All groups share one centre, and each spreads out both ways along 12 directions, with some noise.
In the rows, 128 means zero.
Some rows, each with its group after it:
[ 52 142 180 108 122 112 136  85  99 123 116 161 198 133 146  69  99 149
 147] : (3)
[ 96  92 122 156 127 134 158 117 124 130  50  84 161 110 128 110 118 100
 160] : (4)
[145 108 102 144 112 122 146 145  91 153 124 110 125  92 121  99 116 136
 133] : (3)
[144  96  93 143 138  87 136 128 114 135 106  88 154 155 133 131 131  62
 141] : (4)
[ 82 111 124 102 132  96 118 112 185 107  63 138 160 156 108 100 138 136
 145] : (3)
[155 125 133 158  87 183  96 133  92  90  86 156 143  90 106 100 112 129
 128] : (3)
[153 182 109  65 117  86 127 113 134 171 136 133 117 137  88 119  73 110
 126] : (0)
[114 130 184 138 154 159 141  70 131  94 118 123 148 167 151 135 181 116
 120] : (0)
[124 100 134 103 141 157 135 128 111 123 126  94 152 118  91 122 158 141
 134] : (4)
[161 166 106 101 145 111 142 115 118 226 134 101  85 127 114 146 103 153
 136] : (1)
[116 132 145 139 146 119 126 137 170 164  95 144  98 153 148 192 144 103
 169] : (3)
[143 114 129 119  93  79 152 104  79 136  83 125 141 145 164  91 196 126
 119] : (2)
[ 90 134 147 112 120 125 105 135 133 107 151 137 119 119 143 111 102 163
  93] : (2)
[125 140 146 161 113 113 127 149 154 136 130 160 116 130 152 188 125  91
 124] : (0)
[175 125 153 150  76  27  99  92 155 145 115 193 101  86  71  74 142 140
  40] : (2)
[144 159 113  21 135  86 112 105 144 146 142 104 136 148 101 136 119 116
 102] : (0)
[ 77 114 191  63 118 100  75  81 123 120 101  84 146  95 106 116  95 167
  48] : (4)
[105 129 139 154 143  87 149 111 132 158 107 124 123 178 128 119 125 141
 163] : (4)
[138 132 182 170 133 149 134 111  97 201  68 140 111 126 108 159 142 109
 161] : (0)
[120 149 125 166 110 105 185 127 137 140 131 150 117 152 134  96 135 142
 131] : (3)
[123 121 105 135 135  85 128 129 140 132 142 119 151 156 116 160 126 159
 172] : (4)
[152 128 155 106 101  95  79  90 114 102 122 134 103 103 119 112 139 171
  81] : (2)
[ 60 123 161 116 110 126 183 182 167 142 143 158 108  93  93 103 109 114
 152] : (1)
[112 118 140 134 122 107  98 103 133 115  96 115 171 134  87 133 102 158
 131] : (4)
[ 99 135 142  72 140 113 132 121 135 132 134 134 139 127 133 117 115 108
 152] : (0)
[123 119 161 142 136 115 144 110  91 177 131  95 142 149  81 116 149 165
  70] : (2)
[144 114 139 120 140 165  86  85  76 121  89  85 190 143  52  98 126 160
 101] : (4)
[132 101  98 157 142 153 252 164  71 168 146 101 151 177  99  73 216 106
 171] : (2)
[135 110 123 172 168 146 162  64 140 129 104 107 168 136 126 105 176 157
 160] : (1)
[129 117 115 163  96  87 127 141  94 151 104 156 124  87 150  98  73 109
 187] : (1)
[124 134 104 199  85 114 175 140 162 147  65 172 112 113 115  94 138 169
 169] : (3)
[140 102 125 110 111  98 165 140  77 177 136  91 104  56 164 127 127 113
 162] : (0)
[ 73  78 132 129 129  86 193 146 110 137  91 123 151 153 205 105 204  85
 171] : (2)
[ 74 122 147 131 149 133 152 158 167 172 121 126 141 143  80 142 112 113
 111] : (2)
[ 92 140 182  82 166 127 154  98 180 131 150 108  93 161  99 139 154 125
 114] : (0)
[ 84 114 171 185 158  72 148 113  83 134 187 117 139 199 157 139 126 168
 173] : (4)
[100 111 155  46 125  48 157  91 172 180 104  95 109  64 109  86 126  92
  53] : (0)
[126 147 169 120 147 116 165 113 154 141 120 127  74 196 122 139 174  89
 119] : (3)
[ 97 156 154  78 139  98 180 101 162 168  84 110  78 191 152 140 185 143
 162] : (4)
[106 110 126 150 138 126 154 104 123 132 104 138 171 103 172  91 128  80
 140] : (1)
[157 156 106  77  95 155 143 122  96 136  64  87 144 175  79 123 167 145
 120] : (2)
[146 109  92 125 138 111 123  76 157 118  58  98 138 122 107  85 135 143
 151] : (1)
[114 123 139 123 124 128 114 118 115 142  89 137 143 118 114 103 112 133
 147] : (3)
[126 110 104 164 100 147 125 176 136  84 120 154 125 117  95  61  98  95
  88] : (3)
[135 127 149 130 130 121 154 124 109 151 138 111 104 125 116 136 139 113
 129] : (3)
[112 113 166 145 167 154 112 106 116 148  90 112 116 158 159 160 155 109
 142] : (1)
[136 138 132 173 141 139 150  70 121 156  74 140 151 139 111  80 137 153
 161] : (1)
[165 132 142 192 121 108 156 120 106 175 172 147 107  64 124 138  87 104
 158] : (2)
[134 134 151 147 122 147 133  94  60 159  90 127 154 122 141  89 128 123
 120] : (0)
[ 89 125 144 134 147  91 143 116 137 170 123 128 121 147  99  76 101 159
 127] : (4)
[114  96 132 150 114 128 130 116  95 149  51 131 177 142 113  85 180 162
 113] : (0)
[109 118 110 124 144 107 143 132 189 132 126 145 132 107 107 108 109 108
 155] : (2)
[159 132 151 147 139  72 168  39 151 126 103  84 132 157  94 106 143  75
  89] : (0)
[115 173 179  91 100 175  93 180 155 123 129 196  83 156  41 119 112 131
  66] : (2)
[111 137 129 162 135 148 170  96 158 126 135 170 199 100 130 101 142 131
 125] : (1)
[ 93 116 124 119 185 131 124 164 120 200 132 113 118 172 155 158 130 104
 134] : (3)
[115 138 162 121 110 106 161 111  64 181 117 137 122 106 171  98 126 118
 153] : (3)
[126 116 143 148 153 114 117  70 122 161  57 127 158 149 115  94 132 104
 138] : (1)
[102 120 122 120 149 129 124 166 132 190 119 124 134 135 134 156 126 118
 108] : (3)
[121 117  83  71 194 166 103 112 131 134 160  84 171 115 128 105 112 155
 124] : (1)
[ 95  88 179 107 153 176 156 150  87 142 166 102 100  79 149 137 177 164
 159] : (4)
[136 125 131 105 121  97 158 125 115 154 147 104 132 124 111 142 152 136
 120] : (1)
[ 92 122 147 147  94 131 180 174  99 156 103 109 132 157 114 143 153 130
 115] : (2)
[104 120 153 157 111 130 166 131 114 138 123 142 122 105 163 111 152 149
 133] : (0)
[116 122 134 136 147 119 141 110 133 158  86 119 127 159  92  93 130 126
 139] : (4)
[131 117 144 166  59  79 138 136  48 129  73 154 117 113 166  74 103  92
 171] : (1)
[171 134 124 115 119 113 128  87  98 145  99  91 119 107 105 114 104  99
 140] : (0)
[173 135  95 115  87  78 120  84 123  91  80  92 160 153 136 160 151 120
 144] : (4)
[113 142 133 115 108 138 140 154 109 138 135 112 129 137 117 137 115 140
 104] : (2)
[124  85 124 146 152  89 144 118  99 135 126  72 102 157 133 110 150 154
 170] : (1)

New rows, each followed by its group:
[127 140 151 150  79 107 185  97 113 124 129 132 146  96 107  97 141 170
 128] : (3)
[115 109 134 131 114  77 132 116 117 130 128 125 131 105 164 111 132 138
 114] : (2)
[137 116 156 139 113  73 163 111 115 204 103 107 105  73 135 129 121  73
  97] : (0)
[125 123 133  77 155 134  79 144  88 149 123 120 128 146 167 139 109  63
 109] : (3)
[ 85  66  83 114 147 120 146 171 135 206  58  80 153 108 105 122 172 189
 140] : (3)
[121 125 140 155 105 148 133 147 111 164 103 147 139  85 134 154 132 144
 137] : (3)
[108 128 117 131 122  96 170 132 122 198  82 116 170 143 140 142 131  84
 129] : (2)
[ 86 141 166 158 125  80 181  98 163 162  84 153  73 156 118  69 135 165
 164] : (4)
[ 70  77 148 160 164 106  98 129 110 122 136  89 206 144  88 134  74 137
 135] : (4)
[103 113 147  91 123 132 149 118 121 129 114 117 104  63 137  88 104 125
 187] : (0)
[125 138 165 102  95 100 125 110 115 142 109 137  92  84 162 118 123 124
  96] : (4)
[144 112  90  61  95  99 151 131 130 138 114  87  99  50 177 135 150 140
 133] : (4)
[175 145 120  81 129 138 126 129 127 160  99 128 123 132  83 148 139  67
 139] : (2)
[120 120 193 194 120 134 154 109 134 187  58 152  94  93 114 136 131 103
 162] : (0)
[105  67 120 116 101 107 131 154 123 129  89 101 130  63 150 110 163 141
 109] : (0)
[130 142 135  84 154 172  93 135 143  93 142 111 112 177  98 178 129 135
 171] : (0)
[151 125 153 117 117 116  81  99 139  95 128 150  89  83 136 128 120 146
 138] : (2)
[131 149  67  95 152  73 153 143 127 220 118 111 111 187 159 113 132 119
 101] : (3)
[104 119  99 124 126  72 155 114 144 122 125 115 162 135 150 113 127 152
 162] : (3)
[117 126 203  87 151 125 155  69  99 101 170  75 144 151 136 176 186 125
 140] : (3)
[115 156 146 125  90 142 148 106 128  95 130 152 178 140  64  86 130 191
 115] : (4)
[121 115 127  64 161 148 174 113 112 160 159  82 172  95 123 121 164 100
 115] : (1)
[142 137  92 170  84 121 126 165  60 169 102 163 168 134 148 121 119 144
 133] : (0)
[135 152 150 117 106 125 137 119 100 143 131 147 129 123 136 108 126 124
 100] : (4)
[ 94 126 186 166  98 100 129 124  83 135 148 118 105  97 171 142  85 162
 114] : (2)
[ 98 118 102  70 173  75  97 148 128 176 187  96 154 146 113 148  95 161
 111] : (4)
[153 164  40  67 103 122 154 128 142 146 100 104 178 137 121 143 134 166
 154] : (4)
[133 132  98 139 100 126 154 149 138 115 134 139 130 112 115 107 128 151
 133] : (2)
[ 67 109 143 146 136  90 122 114 119 108 153 109 214 160  61  85  74 169
 101] : (4)
[124 149 161 150 139 163 152 144  58 141 191 134 121 151 147 105 110  97
  97] : (3)
[150 132  62  37 137  44 121  79 116 143  88  78 148 174 148  76 143 130
 126] : (3)
[130 143 124 103 114  83 122  92 125 160  91 119 150 134 125 110 117 126
  97] : (2)
[149 101 137 117  70 104 126 102 116  84  78 100 123  50 150 118 143 106
 109] : (4)
[132 158 135 152  91  69  73  66 115 110  79 134 210 172  68  91  54 131
  63] : (4)
[122 133 123 152 141 130 160 136 132 148 178 101 116  97  95 126  66 136
 153] : (2)
[114 112  76  99 160  95 135 129 178 145 104  80  82 121 150 104  94 115
 139] : (1)
[ 93 136 187 144 149 103 179 126 121 180 137 155  58 168 168 117 161 111
 153] : (4)
[135 120  85  90 175 100 147  99 137 176 160  86 168 112 129 113 123 120
 109] : (1)
[120 105 136 119 131 115 123 125 146 104 114 108 126 137 131 149 160 129
 123] : (1)
[112  92 132 164 140 164 107 170 113  93 122 144 115 126 129  99 103  78
 149] : (3)
[136 123 145  78 121  77 139  86  89 208  88 104 155  94 135 109 150  95
  74] : (0)
[153 142 100 139  95  99  98 160  90 211  62 152 143 125  77 121  73 112
 129] : (0)
[ 83 129 185 142 115  96 162  77 142  93 105 159 137 137 135  89 128 128
 195] : (3)
[134 115  95 174  95  77 134 124 167 106  73 133 134 124  71  68  80 114
 133] : (0)
[115 131 147 119 120 135 141 132 115 151  96 128 107 119 136 118 123 107
 147] : (1)
[162 144 124 110  77  94 137 107 153 134  52 148  93 122  97  88 145 110
 112] : (3)
[121 107 138 104 113  61 166 106 112 180 113 107 147  88 163 111 163  97
  78] : (0)
[168 129 112 141 116 118 141 105  92 130 122  74 112 122 100  91  98 122
 108] : (0)
[169 157 112  90 175 163 103  72 140 177 123 105 167 125 131 180 149 131
  95] : (1)
[125 131 144  96  90 106 154 112 116 101 122 111 136 120 157 136 162 115
 117] : (4)
[ 79 152 115 107 106 148 186 177 146 156  70 120 149 188  81 122 126 109
 136] : (2)
[105 120  92 159 101 121 151 162 177 129  72 156 130 141  94  71 139 148
 104] : (3)
[105 117 178 158 110 168 150 159  83 129 166 166 140  72 134 103 116 101
 109] : (4)
[124 118 132 155  86 125 134 133 102 157  95 147 153  46 113 112  95 156
 152] : (3)
[143 125 154 128  90  74 127 110 134 155  74 150 141 108  94 143 138  89
 130] : (1)
[124 152 103  75 129 125  91 141 138 132 111 141 168 204  80 137 140 161
 103] : (0)
[137 175 155 136 101 128 145 115 102 174  83 140  81 161 139 123 127 132
 117] : (1)
[125 117 130 110 120 111 156 125 119 135 137 106 115 115 139 125 154 146
 122] : (0)
[140 164 160 137  99 123 168  81  71 163 102 144 121 130 128  76 135 156
 148] : (3)
[128 125 121 108 126 122 130 115 113 127 109 116 140 131 113 100 125 133
 142] : (0)
[106 108 141  85 128 111  91 168  76 134 141 110 118 131 133 129  98 113
 132] : (1)
[ 61 135 168  88 123 150 125 156 104  97 143 118 106 147 176 127 103 131
 141] : (2)
[190 168  56  57  93  92 112 124  42 146 161 111 181 141 172 132 124 136
 100] : (0)
[131 139 136 130 149 139 128  98 135 160 124 136 160 136  89 127 138 159
 133] : (1)
[111 154 147 144 147 169 144 135 152  87 161 130  77 156  96 123  81 139
 192] : (0)
[115  80 110 122 129  57 159 145 156 113 105  53  46 150 137 125 153 133
 158] : (1)
[125 120 142 161 127 108 153 127 148 133 136 131 115 111 132 165 124 123
 172] : (3)
[141 131 106 104 109  72 165  92 144  99 113  97 138 172 107 107 169 158
 144] : (4)
[ 94 127 143 110 160 124 119 111 160 153  71 133 131 180 113 131 147 138
 153] : (3)
[122 146 178 167 124 131 163  99 154 156  94 154 129 150 132 164 178 114
 116] : (1)
[129 132 141 130 127 153 114 115 114 101 112 140 136 148 128 119 132 116
 138] : (3)
[148 152 123 140 158  88 144 109 141 199 140 115  97 153 124 177 111 131
 172] : (3)
[108 134 111  86 157  77 145 143 135 186 175 120 102 145 144 137 130 172
 147] : (4)
[131 140 112 133 132 104 117 118 123 156 112 127 121 133 179 128 100 100
 112] : (1)
[191 150  44 107 115  95 120 146  95 217  85 111  98 133 148 112 120 122
 106] : (3)
[117 130 158  88 162 120 135 138 172 205 152 128 129 106  58 194 131 127
 133] : (1)
